The rows come from 4 hidden closed curves, with some noise, and rows from the same curve form a group. Each curve winds through 6 dimensions. The rows are also pushed far along 4 directions, which tell nothing about the answers.
In the rows, zero is written as 128.
Some rows, each with its group after it:
[121 155 127 146 125 152 102 118 137 133 127 135 141 122 123 126 118 113
 131 127 127] -> mozu
[172 174 110 163 123 124 131  74  86 129 112 129  97 131 147 129 129 131
 191  98 165] -> Tuzu
[157  63 129 100 158 140 143 166 174  86 128 158 101 127 151 133 174 143
 122 134 148] -> Tuzu
[112 165 115 150  88 145 120 129 114 160 130 134 160 143 107 112  85 129
 129 103 105] -> Tuzu
[132 210 140 129 122 121 145 138 125 166 109 131 158 137 136 104 131 153
 176  80 112] -> kan
[134 136 162 101 112 130 119 191 158 157 119 119  93 118 164 115 164 159
 136 162 116] -> kan
[112 175 154 120 124 131 117 150 147 148 119 113 153 122 121 128 121 145
 119 141 108] -> Dut
[145 137 141 113 127 151  99 135 155 155 129  96 103 113 143 125 140 124
 104 178 125] -> Dut
[ 85  81 113 127 163 122 147 174 173  92 118 172 120 141  96 101 127 119
  86 147  71] -> mozu
[115 168 144 125 123 148  79 141 155 173 128 101 122 117 123 117 113 120
  91 177  99] -> Dut
[172 148 136 134  96 151 139 128 119 157 137 101 108 113 173 137 134 144
 145 130 170] -> Tuzu
[ 95 122 136 149 135 120 111  83 108 121 137 116 142 109 118 130 116  90
 123 145 128] -> kan
[124  91 133  92 124 137 104 159 156 125 141 109 109 123 135 134 141 121
  82 168 115] -> Dut
[121 106 144 139 137 148 118 136 160 138 140 114  77  94 151 142 130 106
 107 185 142] -> Tuzu
[ 96 199 145 120 103 119 118 182 144 148 119 120 145 120 116 123 101 163
 102 136  81] -> mozu
[147 200 143 123 126 139  98 140 145 155 128  89  75 100 157 144 123 130
 121 167 136] -> kan
[108 148 110 156 126 148 135 133 133 132 119 174 186 153  92  97 111 144
 123  84  98] -> Dut
[112  78 145 138 153 131 104  86 130  91 143 125 136 101 128 153 141  82
 125 153 164] -> Dut
[184  52 125 111 146 149 164 154 153 113 131 146  84 129 173 118 180 138
 138 136 164] -> Dut
[102  70 101 133 129 109 152 118 102 106 137 154 142 145 109 127 117 111
 131  99 123] -> kan
[100 150 125 166 121 129 123  87  86 152 133 135 146 126 131 107 112 111
 156  95 136] -> mozu
[173 118 124 107 137 143 175 185 174 126  99 158 148 154 128  76 168 183
 118 108  88] -> kan
[ 59  76 125 131 153 114 104 115 123 130 139 150 165 144  89 115 116  99
 104 127 102] -> mozu
[135  83 135 117 118 128 121 109 129 117 146  95 112 108 131 164 125 102
 114 167 155] -> Tuzu
[161 125 103 155 127 128 145  78 108 110 115 138 130 141 114 131 126 106
 169 101 141] -> mozu
[118 116 133 152 151 131 104  81 117 105 126 133 105 111 129 141 139  82
 150 141 151] -> Tuzu
[168 172 140 113 130 122 178 162 135 144 110 131 128 132 164 110 169 180
 175  94 139] -> kan
[108 175 139 145 111 124 138 128 114 137 121 137 155 125 127 119 118 132
 159  98 118] -> mozu
[119  78 166 114 140 131 111 136 150  94 144 111 106  87 159 158 155 114
 107 183 159] -> Dut
[184  78 126 110 159 129 167 120 146 101 115 129 118 131 145 123 183 138
 134 133 149] -> kan
[ 89 146 115 133 133 110 130 125 119 119 130 142 131 135 109 136 101 110
 140 104 114] -> kan
[155  85 104 139 114 140 166 132 121 132 125 146 125 150 125 109 123 145
 120 111 131] -> Dut
[ 96  38 108 109 168 124 126 152 151 111 129 157 113 149 104 108 145 132
  64 148  97] -> mozu
[ 86 156 142 116 139 111 111 153 149 139 117 129 144 133  96 120 117 118
 119 144  80] -> kan
[202 144 143 103 119 148 157 167 162 118 110 125 109 122 163 132 171 170
 156 131 145] -> mozu
[156  78  96 149 114 133 184  91  92 117 132 154 133 144 140 128 134 123
 181  73 164] -> Tuzu
[106 154 126 119 117 117 143 170 134 133 122 142 150 139 110 119 113 164
 109 109  92] -> mozu
[ 97  85 120 114 140 145 135 169 161  97 138 161 132 127 119 135 121 138
  74 128 117] -> mozu
[ 61 159 116 157 122 124  92 110 113 146 146 122 153 128  86 139  59  87
 102 135 105] -> Tuzu
[157  50 118 131 123 120 154 106 122  86 135 133 121 129 126 150 138 119
 121 138 159] -> Dut
[143  73 123 125 161 114 174  97 112  97 127 141 131 129 138 137 160 120
 160 101 165] -> kan
[111  63  70 122 150 124 136  80 113  94 130 159 181 167  61 135 120  89
 122  77 115] -> Dut
[153 179 161 101 137 137  97 191 172 125 116 120  92 109 162 129 151 168
 114 165 115] -> Tuzu
[159  96 100 115 125 137 150 170 161 109  99 171 154 174  87  91 143 142
 127 115  76] -> Tuzu
[163  35 103 117 148 132 126 118 135  72 133 151 112 140 117 144 143 109
 103 140 145] -> Tuzu
[101 190 133 152 114 149  80 106 119 160 132 129 163 127 108 122  97 109
 135 120 114] -> mozu
[164 185 117 126 107 139 111 110 108 169 125 102 120 134 138 124 118 142
 136 117 137] -> kan
[ 96  98 130 118 120 125 106 105 116 104 147 109 141 109 121 158 118 107
  89 151 142] -> Dut

New rows. What belongs after each?
[ 92 196 128 122 122 132  93 129 124 175 124 122 177 143 105 112 109 119
 144  95  92] -> Dut
[126 181 136  91  96 135  99 176 153 168 123 104 144 132 130 109 131 152
 104 139  82] -> Dut
[ 85 141 140 141 130 115 120 110 122 124 128 120 162 120 111 119 121 111
 118 133 106] -> kan
[161  42 100 135 127 137 154 109 130  91 127 142 107 135 121 130 146 108
 126 139 137] -> Tuzu
[ 63 128 131 123 143 154  63 115 155 137 143 117 153 107  87 139 103  94
  47 171  93] -> Dut
[ 97  53 113 107 140 128 112 161 165 114 125 152 124 150  97 112 133 108
  85 161  79] -> kan
[190 130 114 130  99 135 164 149 129 135 122 133 100 139 157 119 136 167
 144 115 143] -> Tuzu
[ 79 158 150 120 142 109  91 133 138 140 129 112 130 120 109 138 118 102
 122 160 103] -> kan
[154 150 152 104  95 127 134 181 140 143 122 100  85 105 177 125 155 170
 128 157 134] -> kan
[ 95 111  89 152 136 123 111 110 123 111 125 153 128 150  80 125  85  78
 120 120  91] -> kan
[130 155 161 108 146 127  78 161 167 114 127  96  78 100 144 148 139 132
  83 206 120] -> Tuzu
[ 98 100  87 152 131 137 111  84 100 122 135 159 157 151  82 125  88 105
 108  95 118] -> mozu
[166 174 105 114 109 115 181 153 120 135  99 138 159 161 111 104 126 179
 152  72  97] -> kan
[167 190 162 151 104 133 128 126 122 167 122  96 114 111 155 123 123 157
 153 155 147] -> Dut
[142 148 129 107 140 157 120 175 180 156 112 149 142 144 116  95 150 153
 114 129  85] -> Dut
[145 178 122 154 110 119 152  89  84 149 112 127 168 141 129 105 128 141
 175  73 130] -> kan
[137  82 109 131 135 144 144 152 153 111 123 162  97 137 139 111 140 126
 127 122 119] -> kan
[150 102 138 106 129 140 111 155 170 115 114 126 111 126 121 125 154 125
 109 177 107] -> Tuzu
[179  66 105 117 152 141 140 149 161  85 120 163  93 148 132 123 153 138
 116 133 133] -> Tuzu
[114  99 127 113 126 135  90 157 155 104 131 131 132 129 106 128 121 119
  71 166 105] -> Tuzu
[ 87  93 128 139 139 136 115 118 126 130 143 144 110 121 140 126 127  97
 128 130 137] -> kan
[187 170 103 127 114 116 146 109 103 144 111 121 109 153 130 137 136 144
 197  92 144] -> kan
[196 156 130 123 108 142 155 147 147 122 107 122 104 124 153 124 153 161
 156 136 135] -> mozu
[132 163 164 121 140 133  95 131 154 149 137  81  82  93 153 153 128 116
 119 190 150] -> Tuzu
[ 57 106 136 130 139 117  91 153 148  98 144 125 111 106 107 147  87 102
  64 176 102] -> Tuzu
[153 100  90 149 147 127 149  56  90 102 137 131 137 138 118 140 118 101
 138  82 167] -> kan
[107  81 101  96 138 131 115 120 139 108 135 135 154 143  94 134 131 100
 100 122 101] -> Dut
[166 190 145 134 109 137 117 120 131 140 116  95 103 105 149 133 130 133
 151 154 136] -> mozu
[113 174 165  91 130 141 108 200 178 172 124 110 133 120 145 104 141 171
  82 159  89] -> kan
[114  81 118 152 151 134 149 120 132 123 134 157 131 144 108 115 116 113
 119 122 126] -> Dut
[108 161 122 160  90 139 122 102 102 155 127 125 160 134 108 115  94 111
 147 112 111] -> Tuzu
[148  83 119 124 164 132 148 123 139 109 129 150  92 128 147 135 162 113
 154 118 155] -> kan
[ 93 120 101 124 110 120 127 128 109 144 141 138 158 152 105 114  98 115
 116  91 106] -> Dut
[155 126 104 121 148 136 149 107 121 135 127 143 147 151 120 112 138 138
 136  88 134] -> kan
[124 103 111  97 118 119 149 186 153 136 113 157 154 169  96  93 134 162
 103 115  70] -> kan
[103  79 103 153 159 120 124 103 122  84 117 170 120 140  98 124 123  88
 131 119 113] -> Tuzu
[138 195 149 127 131 112 109  86  97 163 129  86 113 110 148 154 135 114
 185 129 161] -> kan
[163 129 170 127 110 144 130 140 133 133 144  89  81  85 199 150 151 151
 123 175 183] -> Dut
[159 137 162 105 127 126 142 174 159 121 121 111  63  95 181 144 174 148
 150 166 147] -> kan
[ 99 156 123 155 108 120 139 111 106 140 123 132 136 125 118 126 110 114
 150 117 119] -> Tuzu
[138  88 109 162 141 128 128  41  79 109 142 120 112 117 137 147 129  73
 157 117 179] -> kan
[134 161 125 148 141 148 119  75 111 140 130 130 151 120 134 137 131 117
 153  95 159] -> Dut
[154 169 124 110 102 119 145 146 115 164 111 119 151 154 126 105 135 174
 147  95 109] -> kan
[129 106 113 123 135 116 176 179 155  99 108 171 123 149 116 105 142 144
 145 106  93] -> kan
[166 158 100 135 108 143 148 144 128 158 110 157 175 177 103  98 115 150
 156  66 106] -> Tuzu
[131 148 133 136 100 150 129 146 136 126 124 141 151 126 136 120 122 136
 144 118 123] -> mozu
[138  61 118 128 136 147 159 149 155 112 134 148 112 130 127 124 133 148
  79 142 130] -> Dut
[116 152 153 107 150 134  81 146 170 129 147  89  71  86 149 160 125 105
  81 203 131] -> kan
[188  93  93 149 143 131 157  79 111 102 110 152  97 148 124 129 150 113
 182 107 156] -> Tuzu
[126  81 126 110 134 129 120 133 125 123 151 114  87 114 156 151 135 123
 104 142 153] -> kan
[ 96  98 129  96 152 116 139 194 187 110 115 151 139 142  92 107 139 132
  90 157  64] -> kan
[115 146 103 141 143 124 125 128 120 110 112 181 166 163  88 107 111 128
 150  73  96] -> Tuzu
[148 110 139 113 114 122 141 139 122 124 137 109  92 112 173 141 152 145
 135 141 152] -> kan
[116 169 118 132 131 116  97 140 132 122 111 139 135 144  93 122 100 127
 115 129  91] -> Tuzu
[120 136 158 125 116 122 128 157 139 124 128 124 140 119 142 130 130 144
 126 141 129] -> Dut
[120 162 129 149 100 147 117 113 111 162 137 123 152 129 131 123 100 120
 138 112 139] -> Tuzu
[105 170 130 131 138 141 123 166 145 175 111 155 144 143 119  79 130 165
 118 109  77] -> mozu
[173 196 143 120 122 116 146 117 116 157 109 102 127 130 151 124 152 154
 181 110 141] -> kan
[168 112 110 108 133 107 161  98  94 132 133 118 129 145 141 141 144 144
 162  86 164] -> kan
[126 111  90 138 108 115 148 129 105 121 117 155 136 161 103 117 108 126
 144  93 107] -> kan
[104 121  87 154  94 139 148 131 113 138 128 167 182 170  77 100  79 121
 126  74  93] -> Tuzu
[ 75 151 145 150 156 124  99  82 117 125 146 113 140 102 123 141 101  78
 109 141 138] -> kan
[ 72 154 102 150 134 146  63  50  99 148 147 116 175 124  73 139  82  72
  98 118 113] -> Dut
[102 130  97 158 122 115 136  95  92 125 135 148 142 149  91 135  76 107
 136  87 127] -> Tuzu
[117 202 168 125 107 149  97 181 162 153 114 124 156 115 132 106 127 160
 123 149  93] -> Dut
